The rows are grouped in 3 different ways at once. Each group adds its own fixed numbers to the row, and there is some noise. The rows also spread widely along 12 directions, which tell nothing about the answers.
Some rows, each with its group in each grouping after it:
[ 12   5  -7  -8   0  17  -3  -3   9  16  15  -8  12  -6  -8   1  -4  10
   6  11   1   4   5  -4  12   6  -9  -3 -10  -2  -4   2  -1   1   4] : nid Q349 (2)
[  1  -9   5  -5  13  -5   0   8  -8 -14   4  -9   9  -1  10  -3  -2   1
   4   6   9  -9   6  10   4  -8   7   4  -2   9  11  14  10  -7   4] : Luto Q32 (1)
[ 3  9  9  4  8  9 -3 19 -1 -5  9  2  2 -7  1 -2 -5 12  8 -9 -3  8 -8 14
 -7  4 -1 12 -4 13  9  3  3  9 22] : Mebis Q349 (0)
[ 16 -16  -4   7   9  10  21 -12  -3  -8   4 -32   5  14 -10   9   6 -11
  18  -8  -8 -14   6  10   1 -19  -7  -2  11   3  -4   7  21  -1  15] : Mebis Q492 (0)
[  1  -1   5  -8   5   6  -6   5  -8  14  -4  11 -12  -7  -8  -4   1  20
  -7   0  -3  14  17 -20  -9   4  -2  -3 -10  -3  -1  -7 -10  18   9] : nid Q492 (2)
[  9  -3   7  10   4   5  -4   4   8   3   2  -5  -4  -3 -14   2  -5   9
   4   8  -5  -2   6   0  15  -4  -2   4  -3 -10   2   3  14  -5   3] : guvo Q413 (1)
[  0   7   3   0  23  13 -19  20  -4 -13  -2  17   0 -13  -9 -13  12  24
   5  -3 -16   7  -1  -3   7  10   6   5  -6   5  12   2   9  18   7] : Pipo Q32 (1)
[-11  -5   5  -6  -4   8   0   1   3  11 -18  -4  -4  -5  12   4  -6  10
  -8   7   8   4  17  -4  -5  -4   1  -5  11   2  -8   2 -15   5  -6] : Bubem Q413 (2)
[ 16  -1  -2   2   2  17  11  11   5   5  19 -21   6  -5   2  -1  -4  -3
  11  -8  19   8 -14  15 -14 -18 -22  11   4  11   3   4   8   7  18] : Bubem Q492 (0)
[  1  -1   9 -12   9   1  -2 -10  -4  10   8  -3   9   1  12  -1  -4  10
  -9   0   1   0   0 -10   3  17  -9  -2 -18   5   9  -4  -8  14  10] : Pipo Q413 (2)
[ 16   1 -13   4   6  21 -12   2   5   2   6   4   9 -16 -15   2  -8  14
  15  12  -3  -2  -1  -2  17  -7   4   3   4  -3 -13  -2  15   3  -5] : guvo Q492 (2)
[ -6  -1  19 -12   9   2   5   0   4   0 -14  -7 -14   0   4 -17  11   9
  -6  -6   0   2   7 -14  -8   8 -16 -10  -8  -5  17   5  -7  21   7] : Luto Q32 (2)
[ -6   3  16   5   3  -5  -3  15   7   4   7  -3  -2   1  -1   6  -8  12
  -8  10  -4  -1  11   9  12   4   6   3  -7  -7   6   5   5 -15   7] : Mebis Q413 (1)
[ -4   7   7 -19  12   9  -7   9  -5   5   8   1   8 -12  15  -9   3  15
  -5   0  11   8  -3  -5  -5  10  -9   3  -7  12  10   0 -12  18  10] : nid Q32 (2)
[ -7   4  15   3  20  12   8  13   6  -5  19 -23   4  12  -4   8  10  12
  11   8  -8 -22 -12  24  10  -9 -14   7  19  -7  -1  -7  21   0  12] : nid Q32 (2)
[  1   6   7  -5  14  13  -3  20  -1  -4   9  -9   2 -12  -1 -12   8   9
   4   1  10  10  -4   9  -3  -6  -8   6  -1   4  15  10  12   4   7] : guvo Q32 (2)
[  9 -13  10   4   1  -6   9   1   2  -6  -8  -9  -8   0   4  -5  -7  -4
   2  -9   7   3   6  -4  -6  -3  -3   0  -8   2  12  15   7   7   9] : Pipo Q492 (1)
[ 12   3  10   0   2  -3   1  15  12  -2   2  -9 -14  -9 -15 -11  -2   6
  12   7   5   7  10   0   0  -8  -3  -2 -14 -14  13  13  12  -9   2] : Luto Q32 (2)
[  5   1   2   8   3   6   4  20  -4  -2   6  -7   1  -4  -8   5  -6   5
   9   3  -1  12   9  15  -1 -10  10   8  -1   2   3  10  15 -10  13] : nid Q349 (2)
[ -2   4   1  -3   0   9   5   7   8   2 -13  -9  -3  -4  -3   1   1   6
   5   3  -5   7  20   6  -3  -5   4  -7   5   1   0  12  -5  -4   2] : Luto Q32 (2)
[  7   0   9   9  -3   8  18   4   5   7  -5 -11 -11  10 -14  10  -7   5
  11  -8 -12   2   9   9 -12  -8  -5   0   5  -3  -7   2   4   2  20] : Luto Q492 (2)
[ -2   5   1  11   4  14   5  15   0 -17 -31  -1  -8  -6  -9  -1   7   6
  14 -13 -20  16  15  12  -7  -4  15   2  16   9   3  18   8   6  10] : nid Q413 (2)
[  7  -5   8   1   5  12   9  -2  -3  -6  -7 -10  -2   2  -1   0   3   0
  10 -13  -2   0  -1   1 -10  -7 -10   5   7   7   1   3   5  15  13] : Mebis Q413 (2)
[ 18   5  -5  -1   5  17 -12   8   3  12  12  11   5 -12 -18  -4  -2  23
  10   3  -7  11   7 -10   4   7  -4   2 -15   6  -2  -1  -4  11   9] : guvo Q349 (1)
[ 15   0  14  12   2  -2  -4  -5   3  -3  -4  10  -4  -2  -7  -2 -19   5
   6  -5 -11   0  -4  -9  10  12   5   6 -21  -9   9   3  13   9  12] : guvo Q413 (2)
[  4   6   8   6  -2  -3  -2  15  11   0  12  -4   2  -9   5   3 -18   5
   5   9   9  -4  -5  16   6  -4   3   7  -3  -2   6   6   8 -11  10] : Luto Q492 (0)
[  3  -2   3  -6  13  -4   4   9 -16   3  22 -10  11   7  -5   8  -1   9
   5  13  -4  -3  16  11   4  -7  11   2 -12   4   1   2   9 -18  12] : Luto Q32 (2)
[  9   3  10  -4 -13 -10  17   5   1   3  -1  -9  -6   4   6  11 -20   6
  15  -3  11   1  11   7 -22  -4   0   1  -2  13  -9   9 -14  -4  17] : nid Q492 (2)
[  0   8  -3  -5  17  24 -15   4   0   9  16   8  17  -1  -7   9   4  29
   5  10 -18 -10  -2   3  17  11  -3   4   7   5 -14 -14  -4  14   8] : nid Q32 (1)
[ -3   5   5  -5  17  18  -7  14  -2   1   4  -3  -2  -9  -4  -8  12  19
   2   2   2   4  -5   3  -2  -5 -11   7   7   2   6  -4   6  16   5] : guvo Q413 (2)
[  8  -7   7   3   4  -6   4   8   2 -15  -2 -11  -3  -1  -2   2  -3   1
  12   6   8  -7  11   8   3 -12   5   4   2   4   5  15  10 -12   3] : Mebis Q413 (1)

New rows. What belongs after each?
[  0   8  10   9  -7   3   5   8  13  -3 -14   2  -4  -8   4   3 -18   4
   7  -4  -2   4  -2  10  -3   2   6   2   4   2   3  11   2   2  10] : Luto Q492 (2)
[ 14   1   1  23  -5  12   9   3  12   1 -16  -4  -7  -3 -22   4 -12  -3
  11  -9 -20  12   8   3   7  -3   8  -1  -2 -10  -1  14  22  -4  11] : guvo Q492 (2)
[  3  -1   5  -6   5   8  -2  -7  17  -3   1 -10  16  -6  18  -4  -9  -1
  -1   6  10 -15 -10   5  16   5 -10   0   2   5   8  12   2   2  -2] : Luto Q32 (1)
[  9 -10   7   3   0   1  11 -14  10  -2  -3 -20  -2   6   5   3  -7  -6
   7  -4   3 -15  -2   0   4  -5 -12  -4   5  -4   2   4   8   9  10] : nid Q492 (0)
[ -3   1  18   0   2 -10   9   8   0   0   0  -7  -7   8  -1   5  -7   9
   3   3  -6  -3  14   4  -1   4   4  -3  -9  -5   5   6   2  -7  14] : nid Q32 (2)
[ 10  -1 -10  -6   1  20  -3   3   4   0  -5  -6   9 -19   3  -8  -3   4
  10   3  11  12   4  -1   1  -6  -1   1   1  12   1  14   0   7  -2] : guvo Q349 (2)
[-10   4   4  -1   5  13   4  11   3  -3 -12  -7   9  -6  10  -4   0   3
  -4  -4  -7   9   6  12   2   7   6  -2   3   8  13  16   2   2   8] : Luto Q349 (2)
[ 12  -5  -8  -3   8   7   2   4  -3  -6   5 -14   5 -10  -3  -6   3   4
  11   4  11   0   9   1  -1 -14  -1  -1   0   9   4  12   9  -1   4] : guvo Q492 (0)
[-14  -5  19   4  21   5   2  10 -13   8  19  -6   5  10   6   5   0   7
 -15   2  -9  -5  -8   9  12   6  -5  12  -4  -6  12 -11  20   7  20] : nid Q349 (2)
[ 16  -3   2   4  -4   6   3 -11   7   8   1  -4   8   0   1   6 -16   0
   8  -5  -5  -1   1  -4   7   9  -2   0 -10   4   0   3   0   7  16] : nid Q349 (0)
[  4  -5  11  12  -3   0   1  -7  13  -5 -22   0  -5  -5   2  -6 -15  -6
  -2  -9 -10   3   5  -5  11  11   5  -4 -11  -9  17  14   9   5  10] : Luto Q349 (0)
[  0  -4  -9  -2   3  11   0  -8   6  -8 -23 -10   8 -12   5  -6   3   2
   0  -1  -5   0  18  -4  11   2  10 -13   7   6   4  20   1   1  -5] : guvo Q492 (0)
[  5 -17   7  -2  12  -5   1 -10 -10 -15  -5  -6   4   4  10  -1  -5   1
   8   2   1 -22   1  -2   4  -4   3   1   0   5   5   2  10   9   6] : Luto Q349 (0)
[ 14   4  -6  -9  10  12  -1  10  -7   0   9  -5  11 -12  -5  -7   3  10
  12   0   5  14   7   1  -6  -2   1   2 -11  14   6  11   1   3   8] : guvo Q32 (2)
[ 16   1 -17 -15  -2  11 -11  -9   6   1 -12   3   6 -17  -7  -6  -3  14
  18  15   5   2  24 -19   9  -2  10 -13  -4   2 -12  10 -10   1 -15] : nid Q32 (2)
[ -3   6   2 -10  -2  16  -3   6  10   6 -15   1  -1 -13   7  -8  -1  12
   2  -1   8  13   4  -6  -7   4  -9  -3   6   7   3   8 -14  17   1] : nid Q349 (2)
[ 15 -10  -5   6  -5   8   2   3   5   8 -14  -5 -10 -10 -17  -5  -6  -2
   5   3   1  19  28 -13   2 -12   7  -7  -9 -12  -2  13   8  -6  -6] : Bubem Q32 (2)
[ -7   0  12   6   8   3   6  18  -4   6   9  -4  -4   8  -4  11  -1  15
  -2   2 -12  -2   8  14  -3  -3   0   4   3   1  -2  -3   4  -3  18] : Luto Q492 (1)
[  7  -1   5 -11   2  -3  -7   6   3  -2   0  -7  -2 -16   5 -15  -2   6
   1  11  22   5   7 -10   1  -4  -6  -1 -13  -1  15  14  -1  -1  -5] : guvo Q413 (2)
[ 10  -6   1  -1  14   2  -2   5 -10  -7   5  -3  -1   0 -11  -1   4  10
  13   2  -9  -4  13  -1   0  -7   7   1  -6   2   2   1   8   2  10] : Luto Q32 (0)
[ 15   6   5   1 -10  -7   1   9  14   5   6  -2  -4  -1  -9   9 -17  16
  18  12   3  -4  16   6  -3  -4   2  -1  -6   2  -7   8 -11 -15   6] : Luto Q413 (1)
[ -2   2  11  -2   5   7   9  18   1 -11 -27  -8 -16 -10  -1 -21  15   3
   3 -20   0  24  13  -3 -21  -2  -3  -5  -1   7  22  23   0  14  11] : guvo Q32 (2)
[ 22  -9  -8   6  -5  13   4  -9   8   8  -3 -10   9 -12  -2  -8 -12 -11
   4  -9   7  17   3  -7   3  -3  -6   0 -15   4  11  17   7   5  10] : guvo Q349 (0)
[  4   7  14  -1   1  -6   8  22   0   0  11 -13  -8   0  -6   0  -3   6
   8   2   6  10  11  14 -12  -7   0   6  -8   2   9  12   5 -14  16] : Mebis Q413 (2)
[ -2   8   9   1   5   4   1  10   6 -11  -9  -1   0  -5   0  -2  -5   9
   8   1  -9   0   5  10   5   6  10  -1  -1   1   7  11   6  -1   7] : Luto Q32 (2)
[ 13   0 -16 -13   2  18  -8  -6  10 -16 -13 -13  13 -18   2  -8   4   3
  24  12  15  -7   9  -1   9 -13   3  -5  14  12  -6  19   2  -1 -18] : Mebis Q413 (2)
[ 10  13 -22 -11  13  16  -9   4  -5  -5   9  -3  30 -11  -4   0   5  15
  14   1 -16  11  19   9  12  13  22  -9 -12  25   1  17  -4  -8   9] : Pipo Q32 (0)
[-5  3 19  8  5 -5  5 21  9 -4  3 -8 -2 -3  7 -5 -7 -2 -8 -5  2  9  0 18
  1  2  0  6 -8 -1 25 19 12 -9 16] : Luto Q32 (1)
[  5  14  -7 -10  15  16 -13  19  -3   4  21   5  12 -10 -12   0   8  30
  15  14  -8   5   6   8   5   3   6   2  -4   8  -7  -4   1   0   5] : Pipo Q32 (2)
[  1  -6  -4   3   6  10  12   9   0  -6   1 -25  15   3   1   6   6  -5
   5   0  -2   4  15  21   5  -9   6  -1   8  11   7  23  12 -14  10] : nid Q349 (1)
[ -4  -4  10   2   6  -6   2   3  -7 -13 -10   0  -2  -3   6   3  -9   9
   6   5   0 -12   7   2   4  -3  12   0   5   3   0   7   7  -1   1] : guvo Q492 (2)
[ 17  -4   3   2   5   1   8   8  -2 -12   5 -11   1  -2  -5  -1  -7  -1
  21  -1   6  -1   2   8  -3 -11   3   6  -7   5   3  12  16  -6   8] : Bubem Q32 (2)
[  2   6   0  -2  18   9  -4   3  -6  -4  13   0  10   6 -17  10   3  23
  15  15 -27 -17   9   8  19   3  12  -2   1  -2 -12  -7  12  -6   6] : Luto Q32 (2)
[ 15  -4  -5   4   4  16   8  15   0  -2   2 -16  -4  -5 -16  -1   5   1
  20   0   4  11   8  11  -8 -23  -4   7   8   1  -1  11  15  -1   8] : nid Q349 (2)
[  2   1  18   4  -3  -1   7   7  12   6  -6  -5 -12   4  -3   3  -5  11
   2  -3  -3  -1  10   0  -5   3  -8  -2  -1  -5   2   6  -6   3  13] : nid Q32 (1)
[  7   4  -4  -9   7   9   9 -18   2 -14 -12 -11  18   5   6   4   1   8
  16  -6 -18 -15   7   3   8  18   7 -15   2  18  -4  14  -4   8   7] : Pipo Q492 (2)
[  1   3   1  -4   8  17  -1   6  -2   2  -3   0   4  -2  -4   1   2  12
   8  -1 -10   2   6   3  -2  -1   1   0   4   7  -4   0  -1  11   8] : Luto Q32 (2)
[  3   3  11  10   1   0  -1  11  10  -1   3   0   0  -2  -2   7 -13  12
   6   5  -3  -5   2  12   8   0   4   7   0   1   1   7   5  -7   9] : guvo Q413 (1)
[  8   4  -5  -6   5  12 -16   2  -2   4  -3  13   3 -16  -3  -6  -5  16
   0  -3  -3  11   6 -15   3   9   2  -1 -11   6   2  -2  -7  20   8] : nid Q492 (0)
[-14  -1  16  -5   6  -9   1   8   3  13  12 -10   1   5  10   7  -7  11
 -12  16   1  -9  14   8   8   2  -1  -4  -3  -5   3  -3  -5 -12   7] : Luto Q32 (0)
[-20  -2  13   1   6   3   7  13   7   6 -13 -19  -8   1   4  -5  12   3
 -18  -2  -8  12  22   6   4   4  -1 -11   4  -8  19  14   0  -4  10] : nid Q349 (0)
[  5   0   6  -3  -3   7  -2  -2   9   7 -16   5  -7  -9   2  -6  -7   8
  -2 -10   0  10   7 -14  -5  10  -5  -5  -7   1   3   4 -13  20   7] : Bubem Q32 (0)
[ -8   1   6   0  14  12   4  11   1   8  15 -18   8   4   2   2   8   7
  -5   4  -5   1   2  16   5  -1  -8   2   5   1   8   0   8   0  17] : nid Q349 (0)
[  2   4  -6  -2   9  17  -1  17  -4  -5  -3  -3   4 -10  -6  -3   8  10
  11  -1  -5  15   9   9  -5  -5   6   2   5  10   3  11   5   5   9] : nid Q349 (2)
[  2   0   4   2   0  11   1   1  14   8 -10  -8  -7  -1  -9   0   1   9
   3   3 -11   1  16  -2   7  -2  -1 -10   3  -9  -1   4  -2   1   3] : Luto Q32 (0)
[ 11  -2 -10   0  -1  17   4  -1   7  -1 -10 -14   7  -9  -1   0  -2  -5
  13   2   6   7   8   7  -1 -15   0   1   9   5  -1  15   6  -2  -2] : Luto Q413 (2)
[ 24  -1   8   3  -3 -10   2   2   8  -9   7  -7   0  -4  -2  -5 -15   1
  17   1  10  -4   0   1   1  -1  -3   6 -18   4  12  19   7  -7   9] : guvo Q413 (1)
[ -1 -14   6   8  10   8   3  15  -5   2   1  -5  -6   1  -4   7   0   6
   1   3   3   3   9   6  -3 -19   0  10  13  -2  -3  -1  12   1   7] : nid Q32 (1)
[  1  -5   7  -9   3  -4   4 -13  -8 -16 -20   1   2   3  14   2 -10   3
   8  -5  -4 -11   9  -6  -5   6   9  -2   0  12   3   8  -6  11   6] : Luto Q413 (2)
[ -2  -2   2   3   3  16   1  10   7  12  11 -11  12  -7   7   3  -9  -1
  -8   8   8   6  -6  14   9  -5  -6   8   0  -2   6   4  11  -3   5] : Luto Q349 (2)
[ -1 -12   6  13  -4  15  13  -9   5  11 -21 -11  -7   7   1   9  -6  -8
  -5 -15 -13   7   9   1  -6  -7  -7  -1  11  -2  -1   1   1  13  16] : Luto Q413 (0)
[  2  -2   9   3   6   2  -2  12  -3   6  13   0   4  -5   1   4 -12   8
  -1  10   5   1   0   5   7  -4   4   8  -7  -3   2  -1  12  -6   7] : guvo Q32 (2)
[  0  -6   6   2  -2  -1   2   8   8   5  -5  -6  -3   0  -1   6  -9   7
   2  11   2  -3  17   4   4  -8   4  -3   2  -4  -4   8  -2 -11   0] : Luto Q32 (1)
[  4  -5   0 -13   9   9 -12   5   0  -5   0   0   5 -21  14 -19  -4   3
   1   7  26   4  -8  -9   3  -5  -7   5  -8   5  16   8   4  13  -6] : Luto Q349 (2)
[  6   9  -4  -5   4  10  -3   9   4  12  13 -10   7  -5  -6   0   4  10
   1   3  -3  14  14   6   1   3  -4  -2  -8   5   6   6  -6  -3  15] : nid Q413 (0)
[ 15   4  -4  -7  -1   9  -4   1   7   4  -8  -3  -2 -14 -10 -11   0   8
   8   2   5  16  17 -12  -1   0  -1  -5 -11   1   7  14  -4   3  -1] : guvo Q413 (2)
[ -1   0  13  -1  -3   1   5   1  12   2  -2  -9   4   1  16   5 -12   6
   2   1   7  -9  -2   8   2   6  -8   2   5   6   2  10  -7   2   9] : nid Q349 (1)
[  0   0   5  12   5   9   3   8   1   2   2  -2   9   1  -5  12 -11   8
   4   7 -16  -3   8  12  16   0  16   2   2  -2  -6   5  15 -12   7] : guvo Q32 (2)
[ 17   1 -14  -6 -12   3  -1   9   5   1  -3   0   4 -20   5  -1 -17   6
  14   5  21  15  16   0 -12 -12   8  -1  -3  17  -7  17 -13  -7  -1] : Bubem Q492 (0)
[ -7 -10   3   0   4  11   2   1   2  14  -4 -11   2  -2   3  -1   0   3
 -12   6   0   8  11  -4   7  -1  -4  -4  -1  -6   4   4   5   3   2] : Pipo Q349 (2)
[ -1   8  -2  -9  17  15   0  10  -2   2   6 -21  10  -6  -6 -14  23   7
  -5   1  -8  16  15   4   9   5  -4  -8 -10   3  22  17  10  -3   7] : guvo Q413 (2)
[ -3  -4  17 -10   2   0  12  12   7   4  -5 -15 -15   7   5  -3   8  12
   1  -1  10  -2  12   1 -18  -7 -18  -5   7   4   0   6 -15   8   6] : Bubem Q32 (1)
[  3  -9   8  11   3   6  -4   6  -6  -2 -11  10  -1  -8   9  -2 -18  -4
  -5 -13  -2  11  -3  -1  -4   1   8  10  -9   7  14   4   8  15  17] : Luto Q349 (0)
[ 10   4  -4  -5  10   6   8  17  -5   3  25 -20   8   6 -12  11   9  14
  19  10  -4  -2  16  20  -6 -14   0   2   4  10  -7   3   2 -14  17] : nid Q32 (0)
[  6  -8   3   0   4   6   8  -9   1   5  -1 -10   9   4   6   7  -8   2
   4  -1  -2  -7   6   1  -1  -1  -2  -3   2   8  -4   3  -4   4  10] : guvo Q32 (0)
[ -4  14   2  -5  12  19 -11   9   6   1  -4   4   1  -7  -8  -4  10  23
   2   2 -17   5   6   0   7  13   0  -3   1   1   0   0  -4  14   3] : Bubem Q413 (2)
[ 10 -13  -3  -2  -4  -7   1  -4  10  -6  -7 -15   5  -8   7   1 -11  -1
  13  22  21 -16  20  -1  15 -17   8  -7   5  -1  -4  22   4 -22 -18] : guvo Q32 (1)
[  6 -12   9  10   5   1  12   0   1   0   5 -18   1  12  -8  10  -4  -1
   6   5  -8 -11  11  10  12  -7   1   0   0  -4   1   9  16 -14  10] : Mebis Q349 (1)
[11 -6  1  7  7  5  6  1 -1 -6  3 -9  4  2 -5  5 -5  0 11 -1 -7 -5  9  6
  6 -6  7 -1 -2  2  0  7 12 -4 10] : Bubem Q32 (0)
[ 10   2   0   2   1  12  -1   7   5   6  -2   1   0  -8 -11  -2  -6   7
   6   3  -7  11  10   0   3  -2   4   0  -6  -3   1   5   5   0   6] : Luto Q32 (2)
[  1  -5   8  -6   5  19  24   5  -2  10  -5 -25   3   4  10  -2   9  -6
  -2 -22   9  18   0   7 -30  -9 -23   2   8  18   8  10  -6  19  22] : guvo Q32 (2)
[ 13  -3  -5   4  10  14   2   5   2   0   5 -11   7  -1 -15   1   7   9
  14   3  -9  -1  11   4   7  -6   0  -2   1   4  -2  10  10  -3   6] : guvo Q32 (1)
[ 2  3 -1 -1  2 16  4  4  3 -2 -6 -6 10 -9 11 -1 -9 -2  2 -8  4  6 -8 10
 -5 -1 -2  4  5 14  4  9  3 10 10] : Luto Q492 (2)
[ -7  -6  22   3  10   0  15   2  13   2   2 -26  -8  20  -4   7  10   8
  -1   5 -10 -22   6  11  10  -3 -15  -6  13 -15   1   2  12  -3   9] : nid Q32 (1)
[ -2   7  -4 -16  15  22 -18   8   2  19  19   4  17 -14   9  -9   7  22
 -14   6   5  12  -3  -6   8  16 -15  -1 -12  12   9  -2 -13  17   6] : Pipo Q349 (1)
[ 14  -6   0  10  -2  12   1   0  -1   4  -5   0   1  -6  -6   6 -15   1
   8  -1  -1   8   4  -1   0 -10   4   7  -1   2  -7   3   9   3   5] : guvo Q413 (2)
[ -8   3 -12  -6   4  12 -12  14   3   5  -7  -2   5 -18   2  -1   2  13
  -2  18   7  10  22   6   5 -12  11  -3  10   6  -2   9  -6 -10  -9] : Luto Q413 (0)
[ 19  -8  12  -2   2   1  -3  -2   1  -7   0   6 -13  -6  -4  -4 -14  10
  21   3  15 -16 -12 -13  -5  -9 -11  10  -4  -3  -5  -6   5  19   3] : Mebis Q349 (2)
[  2 -12   0   6  12  12   0   8 -12   8   7 -10   3  -2  -3  -1   4  -4
  -9  -4   0  14   7   5  -4 -15  -3   8  -3   2  11   1  14   4  15] : Luto Q413 (0)
[ -9   4   2   9   7  21   8  22   1   9   1 -14   8  -6  -1   2   4   0
 -11  -6  -6  24   6  20  -2  -5   1   5   7   6   9  12  12  -5  13] : guvo Q32 (2)
